The rows come from 5 hidden closed curves, with some noise, and rows from the same curve form a group. Each curve winds through 8 dimensions. The rows are also pushed far along 6 directions, which tell nothing about the answers.
In the rows, zero is written as 128.
Some rows, each with its group after it:
[113 146 163  90  96 140 137 157 171 109 146 156 143 158 119 130 126 118
 146 104 114 107 139 156 106]
nuri
[111 112 110 138 121 130 138 123 116 133 146 134 129 107 125 111 126 142
 115 146 116 124 161 143 131]
popa
[ 95 125 171 134 132 118 135 123 145 132 125 176 147 119 143 150 135 103
 128 113 142 131 157 133 142]
popa
[128 110 111 123 133 127 145 102 123 140 137 105 115 119 122 104 118 134
 123 131 119 138 112 122 126]
gis
[121 136 142 133 139 142 114 166 146 117 142 153 152 154 133 131 110 127
 145 103 113  86 182 171 114]
lan
[109 121 160  85  75 121 158 102 167 113 120 161 142 123 103 129 148 103
 144 121 176 142  96 148 119]
bis
[119  78 135 145 188 136 108  71 114 114  92 233 164  78  82 138 118  82
 141  81 150 164 178 133 126]
gis
[133 138 117 196 212 101 117 132  65 161 107  70 110 111 144 114  98 128
  96 138  61 132 151 102 163]
bis
[ 84 148 131 124 106 146 133 101 140 135  84 184 146  91 142 145 125  84
  94 104 151 164 135 142 117]
popa
[130 120 159  99 125 109 139 119 149 100 140 145 150 133  88 129 138 135
 178 122 151 100 128 131 114]
lan
[135 128 102 120  72 148 106 126 139 129 123 141 118 129 105 121 154 125
 111 139 138 140 144 152 144]
nuri
[132 157 131 129 126 121 157 181 157 121 130 126 135 129 133 132 128 144
 188 124 176  99 109 145  89]
lan
[110  99 132 136 108  99 130 137 118 107 178 107 121 142 121 134 161 115
 122 136  98  94 160 167 140]
lan
[123 146 134 128 135 141 165 134 138 141 131 162 147 111 127 111 104 158
 139 120 151 107 137 144 112]
lan
[140 143 124 133 140 142 133 119 120 157 131 111 114 118 148 129 130 150
 110 140 131 137 144 128 141]
gis
[162 114 153  94 146 120 152 110 158 140 126 117 124 151 111  96 115 159
 182 143 193 145  66 100 128]
nuri
[147 145 148 138 165 116 154 159 157 146 134 138 137 131  96 101 106 169
 202 118 153  88 135 115 126]
lan
[144 103 137 123 128  96 121 143 129 109 142  76 121 164 129 121 136 137
 160 159 136 114  87 109 137]
popa
[134 118 122 127 104 131 125 142 133 118 144 113 126 121 104 134 148 121
 137 132  94 112 161 147 132]
nuri
[165 170 132 141 182 142 154 204 142 154 136  80 129 143 141  94  78 198
 192 150 121  87 145 130 102]
lan
[134  84 130 117 132 129 124  57 123 121 129 196 148 107  76 118 141 132
 133 115 174 135 149 136 149]
lan
[128 182 137 106  85 187 157 170 172 118  82 210 191 128 134 123  67 147
 136  87 146  95  97 139  82]
nuri
[171 109 117 144 164 120 121 135 118 143 142 102 108 137 115 109 127 167
 160 151 140 126 127 104 146]
nuri
[148 115 162  92 150 139 129  84 143 118 114 196 165 148  93 107 101 151
 155 110 190 124 111 128 127]
popa
[ 96  75 148 149 158 100 168 128 142 134 174 128 130  94 138 141 151 108
 178 130 149 116 185 167 121]
gis
[107 133 140 140 141 118 143 163 136 109 133 127 142 126 172 166 128 101
 145 110 134 115 118 141  91]
lan
[153 169 122 117 110 171 130 183 154 139 109 107 134 152 152 119  89 154
 133 129 101 119 110 121 108]
nuri
[159 159 120 143 158 151 121 127 103 162  99  90 114 129 175 138  98 147
  83 131  91 152  91  74 144]
bis
[ 85 146 140 150  95  91 135 140 133 128 118 131 110 112 155 173 171  72
 105 113 128 143 104 110 141]
popa
[164 138 132  65  57 164 113 161 174 126 144  64 105 189 133 117 139 147
 137 162 111 138 104 144 124]
nuri
[108 111 113 119 100 155 139 139 139 112 165 162 149 119 128 128 130 133
 133 117 129  95 184 192  98]
nuri
[146 162 126 106 102 157 118 176 138 110 153 151 148 189 109  88  96 182
 128 125 116  69 143 175 112]
gis
[149  78 133  64  99 127 100  95 145  85 164 116 129 196  79  96 143 129
 154 136 154 116 117 174 122]
popa
[140  80 127 111 126  76 122 138 126 110 188  30  82 182 106  99 166 127
 169 170 126 117 112 157 138]
popa
[132 137 152 119 144 128 127 116 130 140 118 121 128 145 145 128 113 133
 116 129 124 137 113 104 142]
gis
[138 101 160 123 143  68 159 117 149 146 145  88  79 140 117 125 168 107
 175 136 173 167  49  81 152]
bis
[ 81 152 114 142  86 131 131 112 126 119 112 198 139  77 120 166 158  84
  88  86 130 130 148 139 119]
nuri
[149  78 118 122 124 107 115 133 138 112 166  85 108 144 100 120 166 134
 183 157 151 117 148 149 134]
lan
[110 142 121 134 103 133 128 155 147 131 125 147 130 120 112 115 128 124
 139 125 123 121 158 145 125]
popa
[136  78 125 148 162  77 154 119 126 143 147  97  89 117 112 104 152 127
 177 154 172 158  87 101 143]
gis
[151  89 103 161 204 106 104  89  92 129  72 126 130 102  87 100 112 106
 161 136 173 173 116 114 136]
popa
[130 152  93 176 131 131 121 160 102 141 111  96 118 129 184 150 120 123
  90 120 113 115 102 118 131]
bis
[149 102  98 130 131 133 117 126 129 124 139 116 115 119 103 119 138 138
 158 135 136 129 138 127 122]
nuri
[138 187 114 111 127 172 129 137 138 133  91 160 161 138 109  95  68 156
 119  95 121  98 129 146 101]
nuri
[154 137  69 172 145 122 119 167  99 151 114  38  82 115 157 125 123 136
 123 156  88 149  91  80 128]
popa
[180 126 105 107 125 156  87 121 112 131 154  95 114 193 114  95 111 182
 104 139  96 102 127 129 154]
bis
[ 90 180 134 154 117 140 164 168 153 160 104 149 128  70 180 169 129 110
 122 112 125 143 136 103 107]
lan
[141 166 112 129 129 173 121 122  98 106  98 184 184 131 122 123  69 158
  82  91  98  81 122 135 104]
gis
[132 132 122 125 118 127 134  99 124 139 121 135 120 113  93 114 137 126
 116 118 123 133 133 130 146]
gis
[169  54 110  88  83 145  72  66 115 127 178  82  85 171  96 111 187 134
  88 177 116 161 173 172 188]
bis
[105 183 127 115  84 121 148 143 143 147 124  64  90 129 209 182 162 101
  89 128 131 151  64 102 113]
lan
[ 92 137 135 152 140 142 136 141 139 138 140 185 156 124 152 135 107 121
 116  86 124  91 185 166 121]
popa
[136 177  94 106  50 166 111 122 117 115 120 142 147 153 119 121 112 162
  57 113  91  81 101 126 131]
lan
[135 140 129 109  88 125 126 135 152 141 141  96  93 161 156 145 153 123
 114 125 134 141  71  98 140]
bis
[113 146 131  78  52 134 125  99 177 122  94 179 126 127  80 116 151 105
 137 117 187 162  90 122 129]
popa
[ 69 142 101 202 146 115 153 168 109 135 122 162 146  64 173 159 123  99
 117 104 117 104 177 148 103]
gis
[ 60 100 121 176 135 115 145 124 125 148 142 165 128  69 164 154 148  79
 106 115 122 140 199 154 133]
popa
[115  97 126 154 120 106 129 117 106 135 155 109 113 117 144 142 159 121
 102 151 114 129 147 131 161]
gis
[162 172 100 165 163 126 136 148 109 143  84 113 134 112 143 135  91 162
 138 113 136 109  58  52 119]
lan
[137 158 145 163 171 130 165 186 123 134 109 135 159 122 157 124  72 155
 151 116 111  93 103 107 105]
nuri
[107 108 153 131 133 107 148 142 136 107 141 127 140 124 147 152 136 101
 148 121 125 120 119 133 108]
bis
[ 78 180 154 171 118 125 161 204 157 146 115 177 140 101 163 153 119  98
 129  92 104 112 157 136 117]
nuri
[129 119 117 119 107 115 127  72 122 140 117 140 118 120 104 112 148 136
 110 140 179 146 102 119 158]
gis
[162 149  80 145 154 144 116 122  85 156 125  68 111 152 137  79  73 187
  84 141  77 108  99  95 143]
bis
[147 148 132 161 219 129 166 169 118 133 111 135 160 118 152 116  55 167
 181 104 136  93  95  94  80]
nuri
[129 182 115 111  74 189 117 150 149 134 127 187 167 158 105  94  92 172
  96 102 116  61 187 202 127]
bis
[124 187 103 148 119 141 151 160 130 148 101 137 138 106 132 114  96 159
 126 117 126  99 115 111 113]
lan
[153 154 128  94 118 189 126 172 163 125 162 134 155 168 123 105  94 185
 156 122 114  65 200 201  94]
gis
[128  83 129 150 178  97 146  75  97 153 129 108 104  98 120 111 136 114
 122 140 141 171 117 112 155]
bis
[117 145 132 105  94 163 127 129 133  97 120 184 177 137 133 141 101 132
 101  99 114  93 128 149  99]
bis
[107 180 138 147 122 121 162 155 159 152  86 160 140 102 130 126 111 117
 149  99 158 121 103 114 120]
bis
[124 136 128 141 131 119 122 152 142 144 137 111 111 130 138 132 151 130
 150 145 150 128 161 145 138]
gis
[154 117 141 170 202 139 117 183 100 125 153 106 148 135 150 138 101 155
 150 137  66  85 208 153 123]
bis
[160 121 126 112 145 139  91  75 131 132 100 179 132 132  69 113 134 138
 141 115 182 148 137 120 152]
bis
[107  92 145 118 103 102 136 154 147 105 177 120 112 131 105 129 166 108
 162 142 110 124 158 151 122]
popa
[138 144 114 112  93 155 112 123 127 140 125 116 113 145 144 124 121 144
  79 136  92 142 107  95 145]
nuri
[169 131 112 115 145 174 113 157 123 128 132  93 148 171 114  74  69 180
 137 147  85  92 162 172 117]
nuri
[150 125  92 136 148 145 101  81  63 119  99 114 135 122 128 124 100 132
  55 126  75 143 100 100 136]
gis
[114 130 112 169 166 109 153 113  90 158 112  94 105  77 166 140 129 117
  99 144 122 166 109  96 134]
lan
[130 103 128 105  96 137 123 147 122 103 177  70 122 155 161 149 145 132
 110 157  76 111 142 154 116]
bis
[106 142 126 142  95 142 154 160 141 130 148 179 138 112 132 136 131 132
 114 104 114 101 149 150 118]
gis
[ 95 147 140  59   4 143 123 136 202 101 143 149 125 174 134 155 179  84
 122 107 168 123 103 182 108]
popa
[113 113 136 116 121 119 135 118 125 124 161 114 124 144 141 123 127 137
 113 136 110 115 124 125 131]
popa
[124 135 110 123  86 171 116 108 120 132 108 182 149 113 111 110 107 139
  69 126  96 136 153 135 144]
lan
[137 148 134 110  90 120 137 124 139 143 145  69 106 143 134 131 155 147
 117 153 124 113 118 133 152]
gis

New rows, each followed by its group:
[127 133 106 140 107 139 109 144 127 119 114 134 145 136 124 117 119 135
 127 137 138 107 147 155 128]
popa
[108  99 106 131 138 138 111  85 112  97 107 202 169 117 103 117 109 103
 120  97 168 123 143 171 108]
lan
[136  59  89 160 170  84 124 109  88 136 160  42  77 110 128 114 156 119
 146 172 121 161 123 112 142]
nuri
[159 156 115 139 167 142 120 142 115 114  64 152 171 136 118 107  60 154
 151 112 150 112  69  90 102]
popa
[125 132 153 103 124 126 129 109 161 118 106 172 160 155 106 109 115 125
 165 109 212 113 112 164 121]
popa
[128 130 182  94 137  93 172 149 177 111 124 147 141 134  83 106 130 126
 228 131 199 131  93 136  99]
lan
[115  79 115 147 132 120 141 143 106 123 168  97 121 124 149 117 130 124
 118 155  93 126 153 161 125]
lan
[125 140 130  83  75 158 127 127 153 105 139 156 154 143 104 116 116 149
 127 121 116  98 135 143 108]
bis
[102 194 114 142  80 137 168 165 175 146  75 177 145 104 156 144 111 116
 139  83 193 115  54 106  97]
bis
[128 115 142 144 135 121 146 154 126 121 127 130 140 122 138 133 118 123
 140 132 116 123 116 121 124]
nuri
[147 133 132 121 141 132 157 128 132 148 145 112 128 134 123  98 102 179
 142 139 128 106 112 113 130]
lan
[148 130  91 106  62 131  91  92 127 142 117  69  86 156 130 121 162 134
  82 164 139 157  78  98 172]
popa
[126 120 125 142 154 139 137 142 128 137 110 114 134 114 140 117 103 116
 137 130 109 140 142 139 117]
nuri
[141 151  99  96 106 162  85  94 106 117 110 112 139 160 126 109 108 149
  77 141 124 123 132 153 130]
gis
[120 120 131 128 148 116 148 122 114 140 147  90 117 127 132 101 118 142
 125 154 112 131 142 144 129]
lan
[119  97 117 139 125 119 121 120 131 113 135 159 137 117  86 115 135 110
 147 114 128 118 158 151 131]
gis
[108 141 133 100  53 153 124  96 163 134 112 174 137 119 131 150 148 115
  93 113 149 141 120 118 144]
gis
[123 136 131  90  92 140 119  91 159 134 122 150 126 157 121 119 134 123
 116 109 171 132 104 141 136]
popa
[ 75 146 125 137  45 144 152 187 155 147 165 110 100 119 197 157 162  95
  75 138  79 138 156 169 126]
lan
[118 203 164  93  64 163 153 189 178 132 130 136 148 162 145 127 111 144
 119 114 102  86 136 172 109]
nuri
[124 126 117 155 140 130 153 164 131 136 154 156 135 124 129 106 110 159
 148 123 138  94 146 147 118]
gis
[140 156 142 124 135 116 159 149 153 152 142  89 122 138 125 111 126 164
 173 138 156  93 128 141 129]
gis
[124 145 149  89  97 134 143 136 172 128 148 134 134 170 139 120 121 143
 145 113 157 102  97 137 116]
popa
[116 131 128 101 101 159 128  96 142 126 126 215 146 111  86 114 126 131
 111 101 140 134 161 150 124]
popa
[152 137  92 110  94 171 114 103 120 124 113 139 134 117 109 128 122 141
  95 117 113 130 122 128 121]
gis
[119  99 125  88 101 133 119  73 129 101 152 185 149 149  71  90 130 138
 120 120 165 111 148 182 128]
nuri
[ 98 118 105 144  89 127 101 124  93 119 170 127 111 130 136 138 159 119
  52 137  62 115 184 157 153]
nuri
[114  94 131 157 127  82 142 159 140 148 181  73  81 127 142 134 179 119
 163 158 131 126 154 135 155]
popa
[ 81 135 146 164 160 108 169 132 121 134 117 163 149  78 182 168 126  96
 125 104 152 132 124 121 104]
gis
[154 139 125 118 119 157 137 139 134 122 133 126 153 134 126 131 107 163
 136 119 111  85 133 137 114]
gis
[145 127 122 100 119 134 105 118 127 114 125  91 132 170 134 113 111 148
 124 149 133 119  99 124 126]
gis
[134 119 153 153 189 120 122 136 117 137 122 145 140 132 119 118 100 128
 141 114  99 121 158 116 145]
gis
[126 131 100 118  70 140 131 139 128 137 157  92  98 143 161 128 150 148
  86 158 118 134 106 131 134]
gis
[142  99  84 143 133 149  87  90  80 106 120 165 142 118  93 118 116 131
  82 116  97 126 147 129 137]
popa
[126 182 120 183 149 103 151 196 122 167  88  82  97 114 170 127 106 124
 128 132 101 147  65  57 134]
nuri
[144 150  94 170 145 123 139 174 123 144 116  99 117 121 154 130 117 142
 149 124 143 110 100 114 115]
popa
[132 113 152  62  72 133 119  76 171 118 157 163 123 151  56 109 168 132
 145 122 163 126 154 163 148]
nuri
[ 91  89 116 197 181  69 137 112  68 128 123 106 115  81 146 145 143  75
 105 129 101 151 126 111 144]
lan
[126 144 119 115  56 139 134 184 160 118 174  89 113 146 163 167 169 138
 134 139 110  91 138 150 112]
lan
[112 103 136 103  68 144 133 132 171 118 167 185 142 159 103 108 139 128
 135 106 146  96 156 184 134]
lan
[121 152 118 117  98 126 153 123 129 135 135 106 123 117 127 125 127 142
 111 126 107 109 104 114 124]
nuri
[126 117 129 130 135 130 113 121 127 119 102 133 131 118 139 150 137  87
 125 119 138 163 120 133 118]
popa
[166 135 128 117 137 135 130 121 147 135 114 163 132 136  94 107 117 167
 169 122 187 125  93  97 131]
nuri
[ 98 124 111 165 135 130 152 151 121 143 137 141 131  83 148 127 122 131
 124 138 113 124 171 138 119]
popa
[143  62 134  87 129 126 101  73 129  93 157 151 147 152  42  80 130 142
 161 142 138 113 173 167 140]
bis
[116 121 117 142 106 109 125 123 122 122 129 140 132 125 117 122 139 130
 124 136 144 112 123 126 146]
popa
[130  92 122 145 173 108 155 162 121 120 178 100 123 132 125 105 122 146
 182 139 127  98 154 167 100]
popa
[117 130 137 107 103 117 107  47 126 139  60 162 115 109  90 124 148  74
  84 118 159 209  75  88 170]
nuri
[125 100 116 118  90 118 101 102 115 104 142 103 125 141 112 135 160 112
 105 147 110 119 144 149 150]
gis
[159 120 103  86  85 144  98 102 131 113 138  93 106 157 128 138 160 140
 116 150 156 143  95 129 127]
bis
[113 125 142 133 114 143 135 175 158 102 153 191 165 139 144 159 127 119
 155  86 137  77 161 171  96]
popa
[162 111 110 111 113 139  99 126 124 111 137  95 119 168 132 134 134 137
 125 136 125 124  95 121 128]
popa
[124 131 118  97  94 162 102  82 117  92  87 199 172 130  86 115 106 108
  87  99 131 133 121 157 117]
nuri
[159 135 127 167 221 121 110 112  89 150  75 132 136 122 110  98  69 144
 128 114 104 142 104  62 152]
gis
[129 151 139 124 101 127 154 149 148 134 138 144 139 138 134 125 125 161
 140 127 159  93 105 129 129]
gis
[117 111 117 119  86 127 101  83 118 109 125 177 146 134  93 119 141 129
  94 126 145 116 134 135 156]
popa
[119 105 117 128 104 110 134 152 149 121 151 112 101 120 109 127 165 108
 165 139 136 141 135 141 121]
popa
[126  80 136 143 163  98 116 108 107  94 127 167 160 127  81 105 118 125
 162 131 152 110 145 143 134]
popa
[126  95 166 102 131 109 162 151 163 111 166 130 135 140 119 119 133 142
 198 145 154 119 119 128 105]
popa
[102 168 132 174 133 113 165 213 135 155 137  89 110 135 198 138 113 118
 122 119  92 110 108 129 116]
lan
[124 124 111 165 140 121 147 139 119 143 114 151 129  93 143 131 114 137
 129 123 137 132 100  82 129]
nuri
[104 159 137  69  37 155 143  82 160 135 123 140 125 123 132 142 157 113
  75 123 139 146 116 151 133]
nuri
[151 151 128 121 108 130 137 152 152 134 112 110 128 144 120 118 111 149
 152 123 124 109  77  87 128]
gis
[113 154 120 141 107 138 138 140 138 143 133 160 132 106 114 127 129 138
 119 108 112 103 163 132 133]
nuri
[126 115 112 174 191 119 120 120  98 135  92 162 130  89 136 137 113 106
 131 115 143 167 121  95 122]
gis
[ 97 138 173  89  58 132 150 182 193 122 166 132 115 165 157 143 165 101
 146 136 147 131 137 185 114]
nuri
[110 149  94 138  83 117 114  83 106 144  87  94  99 112 170 157 161  91
  54 138 154 174  63 100 153]
popa
[104 112 130 139 118 124 131 113 120 152 153  87 100 104 151 143 165 105
  95 150  94 150 187 160 155]
nuri
[ 96 131 146 106  64 122 133 148 161 103 117 127 127 124 165 179 168  72
 126 128 145 155  91 129 106]
popa
[166 151  92 122 134 158 130 128 135 124  90 162 154 118  89 101  82 169
 160 105 161 106  85  98  99]
nuri
[140  91 135 171 192 105 128  91  99 160 111 114 112  89 131 136 131 117
 127 135 118 167 131  74 171]
gis
[109 176 142 113  99 146 148 134 137 134 124 149 148 134 148 132 103 141
  91 104 100 100 116 123 120]
lan
[139 199 130 128 133 135 149 148 149 154  75 113 121 137 177 147  95 126
 124  93 154 143  17  60 104]
popa
[124 124 103 128  99 128 101 110 106 122 149 111 103 122 115 143 170 117
  89 137  99 132 164 147 146]
nuri
[138 130  92 127 111 183  77  95 101 127  99 142 144 120 148 146 115 127
  60 128  97 142 166 135 136]
bis
[135 124 131 108 131 140 118 106 123 122 142 125 126 130 129 142 133 129
 112 119 107 133 134 117 124]
nuri
[127 111 112 127 111 144 144 133 122 125 136 128 135 128 142 111 106 140
 110 138 114 125 110 134 118]
lan
[160 144 126  74 101 135 119  85 136 106 108 127 146 146  80 113 118 163
 142 130 155 113  72  93 122]
lan
[123 113 129 137 117 144 138 155 130 126 127 107 133 121 161 139 121 113
 119 142  93 140 134 141 121]
nuri
[124  93 126 149 152 139 117 110 102 135 131 136 135 126 149 128 108 117
  86 122  84 139 144 121 146]
lan
[105 104 158 142 146 108 143 201 146 134 190  52  99 156 187 143 150 103
 156 156  84 124 180 182 116]
lan
[101 122 177 133 161  72 187 139 151 129 139 142 131 118 128 126 132 111
 189 116 181 126  83 117 113]
nuri
